The rows of a group lie close to one hidden flat surface of 9 dimensions, which may be shifted away from zero. Surfaces can cross.
In the rows, 128 means zero.
Known rows, each followed by its group:
[119 108  97 100 149 105 171 110 143 136 135 121  73  98  95 100 154 163
 122 148] -> K676
[143 175 126 128 151  97  88  76 147 134 166 181 141 102 121 126 160 173
 129 174] -> K763
[ 77 121 101  76  81  76 119  82 103 143 165 145 157 132 152 198 135 163
 200 152] -> K400
[146 169 169 145 111 191 132 124 114 115  93 116 165 143 142 109  98  84
 129  90] -> K776
[144 151 107 161  97 111  91 184 129  97 144 149 160 146 166 191 115 132
 112 101] -> K627
[168 143 105  83 101 188 162 185 111 129 127 105 106 122 129 137 139  97
 127 113] -> K589
[131  90 117 121 151 157 138  95 167 141 101 130 134 100 133  73 186 183
 124 137] -> K676
[161  52  98 109 165 170 187 153 131 104  93 135  89 101 137 101 130 102
 115 125] -> K763
[136  62  89  97 158 114 208 145 146 147 166 148  87 125  97 106 127 165
 125 163] -> K400
[153 144  96 206  99 110  80 154 106 164 188 127 140 127  84 123 108 143
 118 108] -> K589
[152 169 107  91 116 137 116  95 119  81 100 131 100 103 152 148 155 106
 119 136] -> K676
[171 133 155 130 199 165 164 202 145 158 162 154 123 117 117  90 138 133
 124 137] -> K676
[117 141 151 143 124 147 119 134 117  68  66 144 163 135 166 151  91  67
 118  97] -> K589
[ 88 116 116 109  81 154 110 159  86 155 117 103 147 141  99 131 135  77
 142 134] -> K776
[ 64 103 144 105 113 109 133 161 130 115 109 151 158 179 122 155 103  95
 117 167] -> K776
[141 154  97 126 108 126  71 116 145  87  94 159 147  88 154 159 167 133
 102 128] -> K676
[130 114 104 157 138  83 107 107 142 102 154 167 138 149 141 137 130 162
 118 154] -> K589
[149 123 119 166 139 154  79 155 137 158 139 154 173  88 125 115 158 145
 127 118] -> K676
[116 186 140  63  93 127 207 132 136 142 153  95  94 181 105 130 121 160
 128 144] -> K589
[144 186 137 165 147 107 130 141 111 121 161 151 115 116  90 116  87 112
 118 122] -> K676
[109  81 147 210 146 128 129 120 143 116  80 114 144 124 111  80  82 117
  96  83] -> K763
[116 118 129 126 105 161 189  31 131 106 106 132 152 170 123  65 104 148
 146 134] -> K776
[161 152 138 134 126 171  98 104 104 143 126 110 132 110 130 108 145 102
 153 112] -> K676
[175 132  97 139 151 126 119  71 134 128 152 149  92  87 101  91 153 151
 117 151] -> K763
[193 132 113 148 133 128  96 116  90 135 164 138 113  83 134 156 101  97
 147 112] -> K776
[145 141 139 146 169  88 137 129 149 155 206 167 118 160 105 105 126 180
 122 177] -> K676
[125  94 130  92 159 113 146 194 165 132 116 129  94 107 137 154 153 143
  95 142] -> K400
[138 119  86  93 131  94 149 133 139  96 119 116  70  92 152 168 155 156
 127 113] -> K627
[123  76  83 122  81 148 117 115  61 183 183 127 154 130  94 130 119  99
 192 151] -> K776
[101 155 155 180 125 114  88 119 109 153 136 134 160 118  91 112  93 107
 132 116] -> K627
[123 112 137  98 102 182 169 150 126 148 116 110 146 144 131 118 126 121
 146 116] -> K589
[143 171 103  99 149 100 175  89 114  51 136 163  90 144 149 140 111 120
 139 148] -> K589
[171 189 122 118  97 164 139  65 139 122 143  98 114 159 127  85 155 160
 127 129] -> K776
[151 124 112  73 124 152 124 132 114  88 111 141 125 128 178 167 152  92
 143 144] -> K763
[115 149 152 193 144  86  89 108 137 107 115 152 144 125 112 122  90 119
  91 123] -> K763
[130 135 127 130 142 115 119  72 162 129 131 126 118 134 127  97 166 178
 117 150] -> K676
[163  88 133 132 132 145 140  38 137 115 132 146 142 144 159 108 115 142
 145 139] -> K400
[149 163 111 109 163 128 161  84 156 127 159 176 120 101 110  86 163 195
 133 161] -> K763
[127 184 153 142 111 130  63 121 126 130 142 156 174 164 126 139 133 102
 112 164] -> K627
[142  92  83 141 121 139 159 137  86 146 159 137 133  89 117 131  99 125
 182  96] -> K627
[107 125 132 117  98 145  94 103 134 135  86  91 132 133 131 121 161 121
 116 127] -> K776
[148 153 102 138 161 155 189 176 122 102 104 151 101  59  89  93 108 114
 109  93] -> K676
[147 103 133  82 171 139 182 195 150  93  94 141  83 105 147 151 122  94
  92 133] -> K400
[188 178  80 141  89 145 165 139 138 114 161 109  82 149  91 103 123 158
  79 119] -> K589
[ 98 103 110 100 134  96 174  95 177 134 121 119 101 129 119 106 162 212
 118 145] -> K400
[103  60 132 138 131 136  92 143 111 172 131 149 186 105 137 145 128 116
 167 130] -> K627
[143 176 127 173  95 155 103  99  98 115 102  80 129 123 123 104 113 104
 131  66] -> K763
[127 130  80 106 114 115 144  78 109 121 124 116  83  88 103 115 149 131
 134 134] -> K676
[163 101 153 162 129 144  83 107 125 159 164 154 185 130 157 141 110 128
 155 126] -> K776
[104 152 125 102  88 122 126  69 112 102  97 111 136 120 154 154 119 119
 159 108] -> K400
[147 115  80  69 143 112 196 144  81 102 167 163  82  95 122 172  96  93
 168 149] -> K627
[132 139 150 119 130 182 126 103 143 130 112 153 174 151 129  85 152 122
 123 159] -> K627
[184 152 144 124 128 166 123 111 140 131 148 132 142 142 156 122 141 139
 136 128] -> K776
[ 95 203 127 122 127 108 177 169  99 131 128 117 115  65 104 150  90 132
 170  62] -> K400
[ 60 161 164  51 138  75 201 154 147 153 167 125 103 183 117 152 126 174
 151 172] -> K589
[167 117 127 177 128 157 123  76 105 142 139 126 141  93 117  97  93 118
 155  93] -> K776
[146 153  98 199 148  87 139 156 102 113 181 170 120 120  85 122  71 127
 123 114] -> K589
[129 160 131  89 152 111 138 182 121 109 126 146  93 103 121 163 126  86
 110 147] -> K627
[145 199 150 127 124 157  89 143 143 123 132 152 152 163 120 112 160 119
  88 169] -> K627
[118 191 145 127 114 145  87 103 161 127  97 103 152 127 154 115 190 176
 123 107] -> K763
[137  43 136 111 130 197 148 137 109 158 124 154 192 123 155 121 119  97
 179 131] -> K776
[145 164 101 132  76 144  88  33  74 147 164 100 144 138 134 119 149 133
 199 120] -> K589
[ 89 147 143 139 121  94 107 159 113 128 160 174 187 159 143 178  97 123
 154 141] -> K763
[ 67  53 164 166 139 118 127 128 153 151  88 139 193 119 133 116 101 146
 135 105] -> K400
[143 105 113  61 127 160 144 168  79 142 145 148 150  78 174 202 133  89
 211 119] -> K400
[114 144 113 147 152  64  82  77 150 107 147 139 120 139 147 125 174 190
 131 148] -> K589
[100 144 116 141 134  56 164  84 124  77 107 122  82 100 125 153  77 136
 124  97] -> K627
[ 70 178 162 134 126  92 131 130 134 125 103 127 160  92 146 165 107 157
 159  77] -> K400
[160 170 101 103 138 145 160  91 121 124 163 161 122 110 120 107 148 158
 157 145] -> K763
[149  87  90  67 136 144 166 113 157 146 139 116  93 106 144 120 195 191
 146 150] -> K400
[151 121  87 149  95 138 116 133 100 121 142 124 144 109 149 157 117 133
 158  89] -> K627
[168 140  96 154 111 116  64  89 132 147 152  93  90 112 113 110 179 160
 108 133] -> K763

New rows, each followed by its group:
[111  57 122 157 157 104 126 144 159 152 145 151 149 135 120 113 135 174
 117 146] -> K763
[ 77 176 157 128 149  79 108  55  93  85 112 142 144 142 162 143 112 113
 185 124] -> K589
[143  81 154 134 171 114 171 125 150 108 151 199 159 145 152 142  75 133
 131 155] -> K776
[121  69 102 158  94 119  60  55  87 156 129 110 146  91 122 131 128 106
 164 124] -> K776
[185 187 106 116 136 168 155 119  94  87 130 156 111 100 129 120 113  86
 138 120] -> K676
[ 93 108 146 112 114 124 154 197 121 186 175 128 154 156 106 147 107 135
 150 142] -> K589
[146 107  80 117 182  82 168 146 121  70 164 211 107 130 144 152 117 128
 134 166] -> K589
[112 162 115 107 177  52  97 185 116 108 168 160  95 114 146 189 153 126
 142 156] -> K589
[109 143  94 110  87  84  99 130 124 137 135  81  76 123  99 148 154 141
 103 138] -> K400
[136 131 144  95 142 110 102 146 175 115  98 113  98 117 166 166 177 151
  91 137] -> K400
[131 122 128 108 123 144 120 205 122 136 132 132 132 130 141 167 137 105
 126 126] -> K589
[ 91 190 145 160 154  48 124 170 118 116 164 152 116 141 103 155  85 128
 119 129] -> K589
[106 142 148  61 128 116 116 181 139 122 119 124 121 149 169 191 161 116
 126 154] -> K589
[112 189 133 149 103  88 107  78 136 108 143 131 144 171 136 135 125 165
 127 129] -> K763
[ 64  57 108 103  96 114 156 112 100 116  96 128 143 141 117 147  92  91
 146 142] -> K400
[103 169 135  84 183 101 139 154 134 105 111 127  89 104 155 143 175 138
 147 130] -> K589
[106 160 111 105 143  56 161 123 123 134 204 155 101 163 110 146 122 170
 156 171] -> K589
[120 179 128 147 149 132 134 134 164 175 159 142 155 103  98  78 172 219
 141 119] -> K763
[136 110 125 170 139 116  53 150 142 175 143 120 140  93 114 119 168 151
 113 123] -> K763
[133 106  99 155 104 136 135 111 108 156 161 110 144 150 115 100 127 157
 164 110] -> K763
[147 104 135 107 165 143 152 125 174 100  76 122  96  94 153 113 154 144
  92 123] -> K776
[135 118 143 113 104 213 148 167 102 169 146 132 192 164 130 106 124  99
 169 128] -> K776
[134  34 126 154 185 138 110 117 157 171 135 186 168  77 118  91 152 158
 132 161] -> K763
[148 222 116 128 124 105 160 100 110  96 164 147  87 140  85 114 100 122
 108 146] -> K627
[141  81 145 131 162 171 184 122 119  92  73 156 140  89 147 114  73  69
 136  99] -> K776
[174 142  93 153 132 121 106 116 110 171 223 165 142 123  98 113 139 164
 158 155] -> K676
[126 171 108 113  97 130 131 112 131 140 147  96  94 154  95 101 157 153
 113 147] -> K776
[172  74 124 141 173 159 185 119 165 151 141 133 110 107 120  66 135 174
 124 125] -> K400
[129 132  54 150 106 137 150  95 107  77  92 184 151  49 103 120 104 127
 127  99] -> K676
[126 184 130  83 125 149 136 103 156 111 111 132 145 132 165 124 189 178
 140 136] -> K763
[115  95 125  81 124 102 115 120 157  72  94 157 140 150 204 198 152 135
 116 156] -> K627
[114 151 150 168  48 125  54 156 110 173 158  96 179 175 112 168  97 109
 121 111] -> K589
[ 98  91 162 173 162 157 145 188 130 146 100 158 190 100 118 103  90 111
 142  90] -> K763
[103 122 165 138 127 136 100 113 135 136  90 125 179 100 169 151 125 133
 159  88] -> K400
[124 161 134 133 131 127 132 136 102 108 103 119 113  87 117 140  96  88
 129  94] -> K627
[135  72 130 184 142 117  40 148 146 150 103 108 126  97 125 128 154 116
  81 122] -> K763
[107 169 140 116 179 107 153 131 116  69  93 147 109 113 154 134 122 104
 145 114] -> K589
[147 110  67 177 106 165  82 119 116 142 126 175 197  53 117 115 148 150
 143 100] -> K676
[139 117  93 116 154 133 150 183 155  72 100 215 153  76 146 156 133 127
  98 136] -> K676
[138 174 124 130 142 135 190 180 100  71 117 153 108 126 120 143  61  70
 116 101] -> K589
[116  43  95 121 131 161 181 170 127 155 104  95  89 103  75  81 135 113
 106 120] -> K400
[170 106 117  99 155 146 153 129 155 140 143 129 106 103 152 121 162 169
 139 133] -> K400
[126 175 125 189 120  90 117 169 106 134 160 120 113 135  86 130  81 121
 114  96] -> K763
[149 155  76 113 101  78 149  78 122  87 185 165 108 166 137 162 112 164
 137 158] -> K627
[151 200 105 157 118  98 106 187  98 146 187 133 100 111  83 148 110 117
 119 119] -> K627
[ 80 137 175 110 109 157 102 211 119 217 125  70 159 120 118 138 151 122
 159  95] -> K589
[142 153  96 123 167 126 198 170 146  85 104 166  88  70  92 107 121 139
  88 115] -> K676
[113 132 161 150 175 118 106 183 177 156 103 108 109  98 110 102 166 158
  77 117] -> K676
[124 204 124 141 119  87 109 171 122 143 145  92  81  90  97 154 131 144
 107  93] -> K400
[ 84 164 165  73  97 125 132 150 119 164 139  95 135 163 137 163 137 126
 158 137] -> K589
[ 99 105 136 160 127 128 112 113 178 152 108 101 158 146 137  85 171 204
 115 109] -> K763
[103 135 156 168 111 107  63 138 150 118 131 170 202 171 150 156 118 131
 106 144] -> K627
[137  62 153 113 155 180 155  70 117 156 137 139 164 145 149  83 127 117
 190 154] -> K676
[126 148 126 156 113 152 142 130  97 132 110 107 123 111  87  96  94  92
 131  94] -> K776
[110 150 112 152 122  51 145  78 100 111 175 156 111 133  97 148  63 134
 143 141] -> K627
[154 111 125  88 137 187 198  83 142  94  77 122 111 120 147  85 141 125
 130 122] -> K776
[135 159 108 163 137  91  98  98  91  77 148 165 138 133 141 153  98 103
 150 128] -> K589
[140 173 119 155 115 117 124 117 176 119 120  99 101 147 112  95 159 191
  73 114] -> K589
[111 176 134 108 137  80  97 114  80 143 127  94  57  55  89 159 115  72
 141 124] -> K627
[120 145  98 141 119  97 159 158 145 126 162  97  95 170 116 118 138 185
 111 117] -> K763
[138 131 155 139 137 128  88 169 158 149 130 124 140 127 139 143 151 139
  99 129] -> K776
[150 134  98 152 149 137 205 184 166 106 163 188 149 165 115  94 111 189
 100 135] -> K627
[147  81 106 138  72 173 115 118 114 167 161 120 174 156 128 121 127 135
 152 129] -> K589
[120  49  90  92 113 126 183  92 116 104 122 142 102 156 119 124 101  98
 124 169] -> K400
[167 136 127 158 126 136 128  80 120 137 152 128 128 117 117 105 110 139
 137 114] -> K776
[131  91  88 176 107 115 128 146 149 113 128 131 163 126 159 147 125 189
 131  74] -> K627
[120 138 112 127 136 102 171  83  93 115 140 141  99  99  97 119  80 114
 156 121] -> K627
[104  94 161 131 171 144 112 156 155 148 109 188 200  94 149 127 146 140
 140 141] -> K763
[104 113 102  97  97 133 139 104 140 121  79  75  85 117 114 111 163 137
 105 120] -> K400
[166 128 122 127  95 179  76 101 121 172 144  92 148 123 144 116 178 138
 151 123] -> K776
[129 112 107 117  95 138 120 107 117 181 183 109 147 152 118 121 157 169
 170 142] -> K589
[ 89 112 106  68 110 140 124 172 133 169 103  83 118  71 137 154 200 164
 160 103] -> K400
[107 115 115  93 110 141 184  63 104 128 124 140 157 108 146 127 111 150
 208 109] -> K400
[226  90  94 135 132 189 139 129  99 149 163 106  80 106 107  91 128  87
 123 129] -> K400
[ 92 136 165 127 132 109  74 124 113 120  70 109 130  84 141 165 118  73
 125 107] -> K627
[135 105 111 122  82 141 103  73 120 132 146 129 170 166 154 141 140 141
 154 147] -> K589
[137 158 144 141  91  81  13  99 137 128 134  99 123 141 158 189 154 128
 100 139] -> K400
[158  78  99 154 117 113 119  44 146 162 180 118 114 153 106  83 142 187
 126 160] -> K400
[ 88 101 175 171 154 125  66 184 139 174  86 101 150  84 112 122 139 109
 110  93] -> K676
